There are 3 ways to turn a row about zero (a turn may also mirror it). The second row of each pair is the first, turned, with some noise. The first 27 pairs use one turn. New pairs use 3 turns, one after the other, and a turn may come again.
Some pairs, each with its turns in order after it:
[  0.4   7.5  13.4   8.1  -3.1  23.0   0.4 -19.0]
[-15.6   8.9  -4.6 -14.9 -15.2   9.5   1.7  18.3] : Z_837

[ 22.7  41.2  -6.7  21.2  33.8  35.3 -43.8  42.3]
[ 30.1  11.6 -39.7 -50.9  39.8 -37.9 -12.8  20.0] : Z_137

[-33.3 -19.0  23.0  13.3  36.4 -43.3  38.2 -11.5]
[-58.9  20.1  -3.1   7.1 -34.0   5.8  39.5   8.1] : Z_137

[-14.0 -18.1  10.0  -6.6 -16.6   9.3   5.5 -36.8]
[ -7.0   9.1  28.5  20.0   5.6  22.5   2.0 -24.9] : Z_137

[-17.3  -5.0  15.4   3.8 -29.2 -43.6  10.5  -6.7]
[ -3.9   7.3  31.3 -16.3  22.9  35.8  14.6   9.2] : Z_497

[ 30.6 -15.9 -40.4 -40.2  24.2 -25.4  36.5  -5.0]
[  4.5 -33.0  -8.2  35.9  35.3  23.0  43.0 -26.8] : Z_837

[ 25.5 -37.2 -22.9 -25.5   5.2  30.4  27.8 -13.4]
[ -1.2   7.7   5.0  18.4 -57.5 -15.1 -13.4  30.1] : Z_497

[ 29.0  37.5  37.5 -14.6  10.8 -39.3  -2.4  21.0]
[ 20.7  14.9 -28.0  17.2  -6.8  -0.2  14.8  64.0] : Z_137

[ -5.0   7.4   6.1 -23.6 -21.6 -24.1  -9.1  15.2]
[ 24.7  -6.0  -5.7  27.9 -17.1 -11.6   8.2   7.3] : Z_137

[ 26.8  23.8  12.6 -27.7 -18.5  16.8  30.2   5.4]
[  9.1   5.7   9.0  25.6 -25.8  29.3 -33.5 -20.3] : Z_497

[-11.5 -25.7 -34.9  -1.9   6.0  16.9 -19.5   4.9]
[ -0.9 -21.9  16.9  -7.9  36.0   5.9 -16.8  18.2] : Z_837

[ -2.3  12.2  36.0 -12.0  41.5   0.2  39.6 -17.6]
[ 38.5 -43.5  16.2 -19.6 -27.7  10.2  -8.5 -11.2] : Z_497

[-43.6 -31.9 -11.9  36.7 -12.0  16.7 -34.7 -33.7]
[ -9.0  25.9  11.3 -15.4  10.2 -47.7  61.8  -1.7] : Z_497

[ 43.7  42.1  26.6  22.1   8.6 -20.4  15.2 -27.2]
[-24.8  30.2 -36.5  11.4 -29.9 -22.9  46.7  -0.2] : Z_837

[ 12.6 -21.4  -9.4 -30.1  32.6 -41.4  42.9 -15.5]
[ 16.6 -15.2  -7.5  60.0  11.6  30.6  34.5 -15.7] : Z_837

[-42.0 -31.8  40.9 -25.0 -33.2 -23.5 -28.0   4.7]
[ 52.6  43.2  40.8  -4.6  -6.9  15.9 -29.9  -8.6] : Z_837

[14.0 13.6 31.8 33.7  3.4 22.7  1.9 24.6]
[ 11.2  21.4  19.3 -38.1   6.1 -14.8   1.2  30.4] : Z_137

[ 8.6  0.0 28.3 43.2 -8.2 24.2 12.3 34.1]
[  6.1  12.5  27.1  -3.7  23.7 -28.6 -41.1 -23.6] : Z_497

[ 29.9  -3.7  37.3   1.6 -42.5  32.5 -30.2 -24.1]
[ 12.6  68.8  -5.9 -12.5 -19.8   3.6  -1.4 -34.5] : Z_497

[ 18.7 -19.5  27.9 -11.0  29.3  16.9 -22.7 -11.9]
[ 13.9   4.9 -26.3 -37.8 -29.4 -15.8  -9.7  -5.9] : Z_497

[  1.2 -38.1  30.3  -5.2 -27.8   8.7  24.6  -6.6]
[-9.7 -9.1 57.0 16.5 -2.9  9.5  6.6  6.7] : Z_137

[ 38.0  27.5 -25.4   9.2  24.2 -35.4 -28.9  35.1]
[ 10.5  -6.0 -60.3  -6.9  -6.6 -25.0 -30.4  37.8] : Z_137

[ 43.7   6.0  12.5  18.5 -36.2  30.0 -24.7  14.2]
[-16.9  27.7 -29.5 -54.0  14.9 -15.7  -6.1  -8.1] : Z_837

[ -2.8  37.3   1.4  42.4  -9.4  19.5 -18.8  39.6]
[ -4.1   5.9  -7.6  19.7  47.6 -24.9 -21.3 -39.4] : Z_497

[-17.3 -27.1  29.8  42.6  43.9   0.3 -28.9   6.6]
[-42.3  46.8   5.4 -13.8  14.7 -44.1   0.5   6.4] : Z_137

[-26.9  20.2  36.0 -28.4  14.0  41.5  -9.3  38.1]
[ 40.7 -27.7  -9.0 -42.5 -41.9   9.7 -19.8   8.2] : Z_837

[ -7.3  33.4 -22.3  -2.7  10.9  15.1  -8.9 -26.9]
[-22.8 -20.6  20.4 -12.1 -12.6  -8.7  27.0  22.4] : Z_837

New pairs. What belongs after each?
[  2.6 -31.6  17.5 -15.5  -7.6  22.5  25.0  32.3]
[-17.3 -32.1  -7.1  -2.0  13.9 -15.8  42.9   8.8] : Z_837 Z_837 Z_137

[-33.0 -17.1  21.4 -28.6 -16.8 -30.7   5.7   4.3]
[-33.7   6.3  19.8  -5.7   0.4  31.9  27.8  25.8] : Z_497 Z_137 Z_137

[-21.9  -9.9 -40.9  15.9   3.3  -0.6  -5.1  36.3]
[-37.4  27.5   8.6  -0.9   6.7 -12.5 -30.4  21.0] : Z_137 Z_137 Z_837

[ 14.3  -4.0 -26.1 -34.3  -8.6 -13.4  40.3 -24.6]
[ 31.1 -30.9  12.9 -33.7   4.1  -6.7 -16.0  31.5] : Z_137 Z_837 Z_837

[ 32.9 -21.4  -6.3  20.1  28.9   7.9 -25.6  30.9]
[-44.6 -17.7  -8.3   2.6  20.2 -25.4  -9.9  31.5] : Z_837 Z_497 Z_497

[-37.5  13.2  12.7 -23.5  29.5  38.9 -32.8 -23.4]
[ 19.0  12.6  51.1 -38.9 -18.1 -17.1  -9.0  31.2] : Z_837 Z_497 Z_837

[ 25.0 -44.1  35.3  -4.8  42.9  40.3  35.3  -7.1]
[  2.8  37.7  11.5 -21.9 -15.9 -30.7 -61.1  41.9] : Z_497 Z_137 Z_137

[-13.0  29.7 -25.3 -34.5 -42.8  19.2 -10.9  36.6]
[ 29.3  -0.3   1.4 -29.3   8.9 -21.7 -55.3  35.4] : Z_137 Z_137 Z_837

[-37.8 -44.2  27.4  -7.7  -8.7 -25.1 -33.9 -21.2]
[ 18.9   0.8  55.2  10.0 -30.7 -24.7 -29.3  23.6] : Z_497 Z_137 Z_497

[-35.7   0.2 -29.5 -11.4 -29.4  16.6 -10.3  26.5]
[  1.1  16.9 -14.4 -51.3  -2.8  26.0  23.1   1.9] : Z_137 Z_837 Z_137

[-32.9  20.9  -2.3 -42.8 -13.7  43.5  28.2  -5.5]
[-39.8  41.0  28.9  -3.7  24.5   8.0  14.1  36.0] : Z_837 Z_137 Z_137

[ -5.7 -42.7 -11.0 -12.8  30.6 -38.5   0.9  -5.4]
[ 13.9 -45.6  31.5 -32.0  -4.7   7.2 -10.9   5.6] : Z_137 Z_497 Z_497

[-41.4  -0.5 -17.3  33.8  -2.1  10.3  16.6  36.7]
[ -2.3 -29.8  32.9  19.6  36.5  16.6  19.7 -25.8] : Z_497 Z_137 Z_497

[ -9.3 -41.5  33.6  37.6 -40.1 -23.6  29.5 -42.1]
[ -2.7  18.3 -51.5 -14.9 -49.3 -11.2  52.1 -26.8] : Z_137 Z_137 Z_837

[  5.9  12.1 -13.3   9.7   0.3  -9.3  22.7   7.3]
[-18.8   8.0  16.1   9.3   6.1   0.7 -13.0  10.9] : Z_137 Z_137 Z_137

[  9.9 -18.1 -17.4 -10.5  30.3  19.2  11.7 -29.4]
[-29.1  19.0 -22.0  -8.6  -5.8 -32.4  11.9  13.3] : Z_837 Z_837 Z_497

[-22.1 -18.3   0.0  -5.0 -38.0  12.7 -42.1 -10.3]
[ -6.8  22.7 -17.1  18.7 -38.0  -6.2  37.0   8.9] : Z_837 Z_497 Z_497

[ 15.9   4.5 -33.8  -5.1  18.9 -42.6 -29.7 -21.9]
[  6.0 -25.2  22.8 -14.8 -21.6   5.9 -34.1 -43.7] : Z_837 Z_137 Z_837

[-11.2  29.4 -40.8   3.1  19.1 -33.4  41.3 -23.4]
[-37.3  26.4   5.7  23.1 -42.2 -21.9 -33.0 -18.0] : Z_137 Z_497 Z_837

[ 30.1  43.0 -27.9  42.8  32.1  24.7 -40.3 -12.7]
[  0.6 -25.7  59.2 -38.7  44.9 -15.1 -24.3  13.1] : Z_497 Z_137 Z_837

[ 38.0  -0.1  39.3 -31.0  14.4 -25.6  35.1  23.7]
[-35.1  -1.5  28.6 -34.9  -9.3  49.8 -15.2  24.7] : Z_137 Z_137 Z_497

[ 20.5 -25.4 -43.4  27.5 -37.8 -36.5   3.8  22.7]
[  9.3  -0.5  19.2 -33.7 -53.8 -32.6   1.4  40.6] : Z_837 Z_837 Z_137

[ 11.2 -19.0 -31.0 -30.9 -20.3  28.5  20.6 -38.1]
[ 10.2 -18.7 -11.9  31.3 -35.0  49.3  13.8  11.7] : Z_837 Z_137 Z_837

[-13.0  37.1   2.1  -6.6 -25.2 -17.8 -27.0  -7.5]
[  4.7  14.3  -7.6   4.1 -41.0 -15.4  -8.8 -30.3] : Z_837 Z_497 Z_497

[-43.7   1.2  -4.2 -22.0   5.2  25.3  23.2 -40.7]
[  6.0  36.8 -17.0 -36.0 -30.7  20.9 -29.6  -3.5] : Z_497 Z_137 Z_837

[-5.6 10.8 -1.5 -7.4 23.2 23.2 39.4 34.9]
[-19.8  45.4  10.3  26.6  16.4 -10.7  -9.7 -16.1] : Z_837 Z_137 Z_137

[ 11.5  -6.5  15.1   0.8  11.7 -28.4 -25.1  44.1]
[-16.0 -19.4 -11.8  54.4 -13.1  -8.8   6.4  -5.5] : Z_837 Z_837 Z_837

[ 18.5  10.2   5.1  34.4  24.6 -22.6 -43.9  10.0]
[-32.9 -27.5 -22.6  -9.5  -6.9 -18.4 -16.2 -44.1] : Z_497 Z_137 Z_137

[-22.7  34.1 -43.9  -4.7 -25.1 -43.0  11.7  17.3]
[-26.4   5.2   5.8 -21.8 -62.8 -26.0 -26.0   5.0] : Z_837 Z_137 Z_837

[ 10.6  44.1 -32.8  -0.6  -8.7  33.7  37.2 -25.0]
[-28.5 -24.9   0.5  13.9 -60.4 -24.5 -20.3  -5.8] : Z_137 Z_837 Z_497

[ 33.0  16.8  -1.8 -13.3  17.6 -14.6 -19.9   9.0]
[ -4.9 -10.0  14.5 -17.0  15.6  14.4 -39.0  -4.7] : Z_837 Z_137 Z_837

[-13.0  40.8 -22.7 -39.0  -1.0 -41.5 -34.1  31.5]
[ 25.0  -5.6  15.3  35.8  18.3 -44.1 -35.3 -44.8] : Z_137 Z_137 Z_137

[ 16.7 -13.6 -24.8  21.1 -34.9  -2.3 -17.4 -42.8]
[ 43.3 -22.2  -2.5  -8.0 -24.3 -13.2   8.8 -40.0] : Z_137 Z_837 Z_837

[-10.5 -20.1 -20.1  -4.9  27.3 -33.9  35.0  29.8]
[ 12.3  38.0  41.6 -22.5  -2.5  16.5  25.1   6.3] : Z_137 Z_137 Z_497

[ -4.7  31.4  23.0  38.8  16.3 -30.2 -30.9 -33.8]
[-12.5  -9.6  23.8  56.9 -41.8   9.6  25.8  -3.5] : Z_137 Z_837 Z_137

